The rows of a group lie close to one hidden flat surface of 8 dimensions, which passes through zero. Surfaces can cross.
Some rows, each with its group after it:
[-34   1 -22 -16 -18   7   4  -1 -40  11   5   7 -12 -36  35] => gavub
[ -6 -12   1 -13  13 -39  12  -4 -21  24  -4   6 -24 -10   1] => pifan
[-13  -5  -6  13   0 -17   5   5 -10 -11 -17  -1  -7  -4   4] => sute
[-16   9  -8   4  25  -2 -21   8 -17  22  29 -22   1  10 -20] => pifan
[-14 -36   3  10  -4 -42   2 -28  34   2  -2  -1  12  38  10] => sute
[ -4  13  -9  21  15  13 -12  17 -23  -8  -4 -13  33 -30 -13] => sute
[ 28  13  -4 -23 -25  28   1  -5  23  22  24 -25   9  19   0] => tufo
[ 10  20  15 -17 -17  33 -12  28  -9  -2  16   5 -38  24  -4] => tufo
[ 16 -29   9 -21   9  31 -32  15 -15 -32  30  18  40   6   6] => Zapof
[ -5  16 -24  -9   8  30   2 -31  28  19  17  -2  -5 -10  -8] => sute
[ 11  -4  16  -6  -7  38  -8   0  23 -31  15   4  18  14  11] => tufo
[ 26  35  19  40 -27  -8  19  16  16  22   8 -35  17  14   3] => gavub
[-16  21  -7 -20 -15  33 -29  42 -39 -14 -17 -22 -31   2 -19] => Zapof
[ 38 -22  41 -23  -2 -19  -7  51 -45 -12   0  13  -7  12   0] => pifan
[  0   4 -22 -28  -2   4 -11  -1 -24  11  30 -32 -19  17  13] => pifan
[ -7 -17 -18 -44  -1  19 -17   6 -29 -14  17 -10 -15   2  10] => pifan
[-25  34   3  29  -7   7   1   1  11 -31 -29 -15 -31  17   4] => gavub
[  6  11 -15  -7   0 -14  21  -4 -24  -2 -25 -16   3 -37   7] => sute
[-18  -8 -36  -8 -11 -23  22 -29  -7   2  -9 -22 -17 -11  28] => tufo
[ -2 -14  10   5  26 -41  15  12  -4  12 -42 -18  -4 -24 -49] => Zapof
[ 37 -34 -23 -34 -21  -2   3   8 -20   1   3  40  -8  -9  15] => gavub
[  0 -24  27  37  14  -6 -15  12  -7 -20  26  59  26  10  20] => Zapof
[ 10  16  -7  -3   1   8   4   7 -21  -2   4  -8   0 -15  10] => sute
[-11   2 -49  20  27   7  -6 -31  -8  16  29   6  32 -30   3] => tufo
[ 25  22  15  17 -27  28   5  -8  48  -5   4   3  21  22   4] => pifan
[  4   1  -4 -27   2  17   4  39 -47 -12 -33  -1 -14 -54 -21] => sute
[-32  11  -3  28  43 -26 -14   8 -44  -4  11  -8 -20   3  -1] => pifan
[  0  48 -22  27  -9  15  -3  12 -27  -9   2 -46  18 -11  13] => sute
[ 30   2  19 -18  -1  -4   4  35 -46 -10 -12  -1  10 -27   0] => sute
[ 14 -13 -27  -7 -19  21  26  -4 -29 -14  35  36 -17 -29  64] => tufo
[ -1 -13 -36 -25  12  -1  13 -38  -6 -42 -32  -3  18 -39  19] => Zapof
[  1  -7   5 -12 -17   0  -2   8 -13   0  -4   5   9  -8  10] => Zapof
[ 20  -9 -25 -45 -16  31 -13 -23  16  27  48  -7  18  15   9] => gavub
[-12 -15   5 -12  16  23 -36  25 -43  -9  43  31  -7   6  14] => tufo
[ 27  -9  -8 -15  15  19  12 -35  19 -33  18  28   3   1  32] => Zapof
[-27 -17 -34  24   0 -19  -7 -34  17  21  31 -20  47   7  19] => Zapof
[ 45  22 -15  19  -3  47  12  12   7   9  25  27  14 -30  -7] => tufo
[ -4  25  -7  24 -40   1   8  26 -20 -23 -30 -16 -15   1  21] => gavub
[-20 -30 -20  -2   3   3  -2  18 -24 -32 -31   4  14 -39  -8] => pifan
[-18  15 -13  33  14  25 -19  -1  12  -1  22   1  11   9  -6] => sute
[ 21 -21  20 -19  -6 -16  10   5   6  17  -9  14  16  -8 -13] => pifan
[-28 -11 -28  -9   5  -3  -3 -27   3 -17   1 -22   5  -1  17] => tufo
[ 20  -9 -14 -15   2   5  -1  13 -11 -11  12 -28  -8  12  -8] => gavub
[ 10  -9  -8  -8 -16   2  -4  14 -17  -4  -2  -6  12  -6   6] => gavub
[ 19   6  -9 -16 -29  26  -1   9  -7 -33   7 -12 -15  22  33] => pifan
[  0  -6  17   4 -26  -8  -3  16  -7  20   8   9  20   4  10] => Zapof
[ 16  -9  10  -5   7 -10  19 -17   3 -19 -22  26   8 -21  15] => Zapof
[ 26   8   9  15 -16   0   3  14  17 -25 -26  12 -15  26  -8] => gavub
[-16  -8  13   9  33 -11  -3  -2   3  -9  -6  -5   2  -3 -21] => gavub
[ 12  -1  -7   5  15 -10  -5   6   1  22  -8 -13  37 -17 -38] => tufo

New rows. What belongs after each?
[ -5   1   2  31  -6 -50  28 -36  21   5  -4  13 -21  30  35] => sute
[ 25  11  18  25  16  -1 -14  12 -22  -3  43  16  30  14  21] => sute
[-14  -8 -21   0  34 -12   8 -10 -10  -7  10 -44  -8  -6  -7] => gavub
[ 22 -24  -4   7  13 -20   0   1   9 -15 -15  -4  24   5 -21] => gavub
[ -6  17 -28  12 -12  -9  18 -28  11  20   8 -21   1  -6  21] => gavub
[-17   7  -4   1   4 -31  -3  -3 -11  24  -8  -9 -23   9  -8] => tufo
[-43  -5  -2 -28   8  35 -37  17 -27 -42 -13 -11 -10   1  -4] => gavub
[-18   1  -2  18  15  26 -18  18  -6  -9   6  18   0 -10 -21] => sute
[ -9 -18  15  -4  48 -10  -5  -9   9 -18  -7  16 -19   6 -28] => gavub
[ -5 -11  10   4   7 -34  29 -18  19   8 -39  20 -12 -19  -7] => sute
[ 18   9   8 -28 -30 -16   5   1   8  44  11 -26 -11  25   0] => tufo
[ 31  -1  16 -35   8  36 -24  17 -10  11  41   4  27  -1 -14] => sute
[ 33   8  16  -1  -2   9   0  27   3   8  24 -29  -5  24 -12] => gavub
[ 17   1  32   8 -13  27 -23  13   7  -5  34  34  29  25  16] => Zapof
[-16   3  16  33   9 -14  -3  28 -14   7  -3  14 -29   9 -15] => Zapof
[ 18   2  -2  -6   6  -3  16  14 -18  28  43 -41   1  -3   0] => gavub
[  0  16 -14 -20 -18  21   7 -10   8   8   6  -6 -39  12  13] => sute
[  8  32  15  17 -27  27 -21  43 -12 -11   6 -31   6  28  -5] => sute
[ -3  -3  10  46  18 -39  11 -20   7   0  16  32   1  19  31] => sute
[  5 -13 -15  -2 -13 -17  21 -11  -2 -18 -25   3  -5 -14  20] => pifan
[ 12 -41  27 -39  23 -26 -15  12 -16  30  12   7  30  -9 -31] => pifan
[ 30   4  41 -13 -21  -3   7  20  12  30   7   7   3   9 -10] => Zapof
[-15  16  30  -8   0  34 -28  18   6 -16   4   2  -8  21 -13] => gavub
[ 15 -21 -11 -53  18  24  -6  -8 -16   6  37  20  -5 -15   7] => sute
[  8  35  -1  21   5  14   5 -27  46  28   9 -10  30  -4 -20] => sute
[ 34   2  11 -28  11  11   2  10 -30   7  21  13   6 -19   8] => sute
[ 33 -19 -16  -9  -2  -5   4   5   4 -30 -19  12 -33  24  -8] => gavub
[ 53 -24  -8 -44 -52 -26  39 -15  22  17 -22  -9  13  -6  16] => pifan
[-22  46 -16  34   9   5   6 -24   9   6  18  -8 -46  24  22] => pifan
[ 22 -31 -30  -9   0 -24  14  -4 -14 -15 -17  12 -16  -7   4] => gavub
[ 15  -7  14  -2   5  18   0  47 -23 -37 -37  13 -12 -27 -30] => tufo
[  9 -11  32   3   8   2 -10  21   0   2   7  28   6   5 -14] => sute
[ -1 -11  18  -1  -3  -7  13  26 -10 -37 -53   0 -18 -15 -15] => tufo
[ 18 -30  33  -6   5 -26  -6  28 -22 -10 -11   8  27  -1  -9] => sute
[ 13  21   7  32  -2 -16   1   5 -23  -7  16  -9  13  14  33] => sute
[-10  24  -2  24   6 -12   9 -13  12  12 -11   8 -23   4   1] => tufo
[ 11  -7  27  -2   6  42 -18  19  22 -43   0   9  25   8 -13] => tufo
[ 22   3   7  17  -6  -8   6  32 -10 -20 -17 -25  -6  11 -10] => gavub
[ 51  27  -1 -27 -15  -2  13 -14 -12  19  24 -40  34   4  30] => sute
[-24 -38  16 -37 -30  21 -25  42   8 -17 -20   6 -49  33 -28] => sute
[ -7  11  33  -3 -14  27 -23  10  14 -12 -14  41  -1  17  -3] => gavub
[  1   1   9  27  25 -24  19  -5  24  23   9   1 -30  14 -22] => Zapof
[-29  39   8  36  41  32 -42   7   5 -12   6  25 -21  21 -34] => tufo
[-14 -41  -9 -21  23   3 -10 -12   6   0  13  29   3 -12 -15] => sute
[ 13 -39   9 -49   3   7 -15  16 -21  -6  16  11   5   2  -5] => sute
[ 20 -13  16 -15 -15   9  -7  -7   7 -11   6  21  57  -7  17] => Zapof
[-49  17  18  35  24 -17   9 -13   1  -4 -28  14 -11 -23   1] => gavub
[-24  26   1   7 -46  16  -5  16 -26  14  -3  -2  16 -22  32] => gavub
[  0  30  -5 -11 -39  12   7 -15   5   3 -22  -3   9  -8  25] => Zapof
[-32 -10  27 -15  40   4 -10  19 -34  13  26  -9  -2 -23 -12] => gavub
[-29  18 -11 -19  -1  24  -1  -9 -19  28  39 -19 -13 -13  24] => gavub
[ 24 -14 -48 -21 -30   6   0 -11   2 -10  -1 -17  10   8  14] => gavub
[  1  19  12 -19 -46  41 -20  34 -22  -7   5  16 -20  12  22] => gavub
[-20  17 -11   8 -23  -2  16 -24   0  22  -5  36 -19 -19  36] => gavub
[ 34  18   3  25 -10  23  32  -5  44 -14 -24  -1  20 -19 -13] => tufo
[-13  -7  -4  23  34   4 -12  10 -17 -33  -1  20 -22   0  -6] => Zapof
[-47   4 -18   1  16  28  -1 -45  30 -12   0  21 -10 -13  12] => pifan
[ 13 -15  -6 -29  -8  -2  -2   9  -6  20   6 -15  13  -4 -13] => pifan
[  3  10  16  18   0  -7   7   3   1   0   1  18 -17   9  10] => sute
[-47  26  -6   9  -2   5   4 -22  -4  15   2   3  -8 -20  24] => gavub
[  1   2  24  29  -2  -8 -13  28 -13 -13   1   9   4  21  -1] => sute
[-22 -25  12  27   5 -17 -11  15   2 -17 -13  13   2  15  -8] => sute
[ -5 -38 -38 -48  10 -10   3 -45   6   9  18 -11  10  -8  16] => sute
[-22  41  -8  22   4   9  12   3  -2 -24 -10 -34 -67  23  13] => gavub
[ -4   9  32   4  18  11 -19  19  -1  19  19  19  -6  13 -21] => pifan
[ -6 -17  -5  -9 -10  -5 -12  -1 -11  -3  -3  -5  48 -13   9] => Zapof
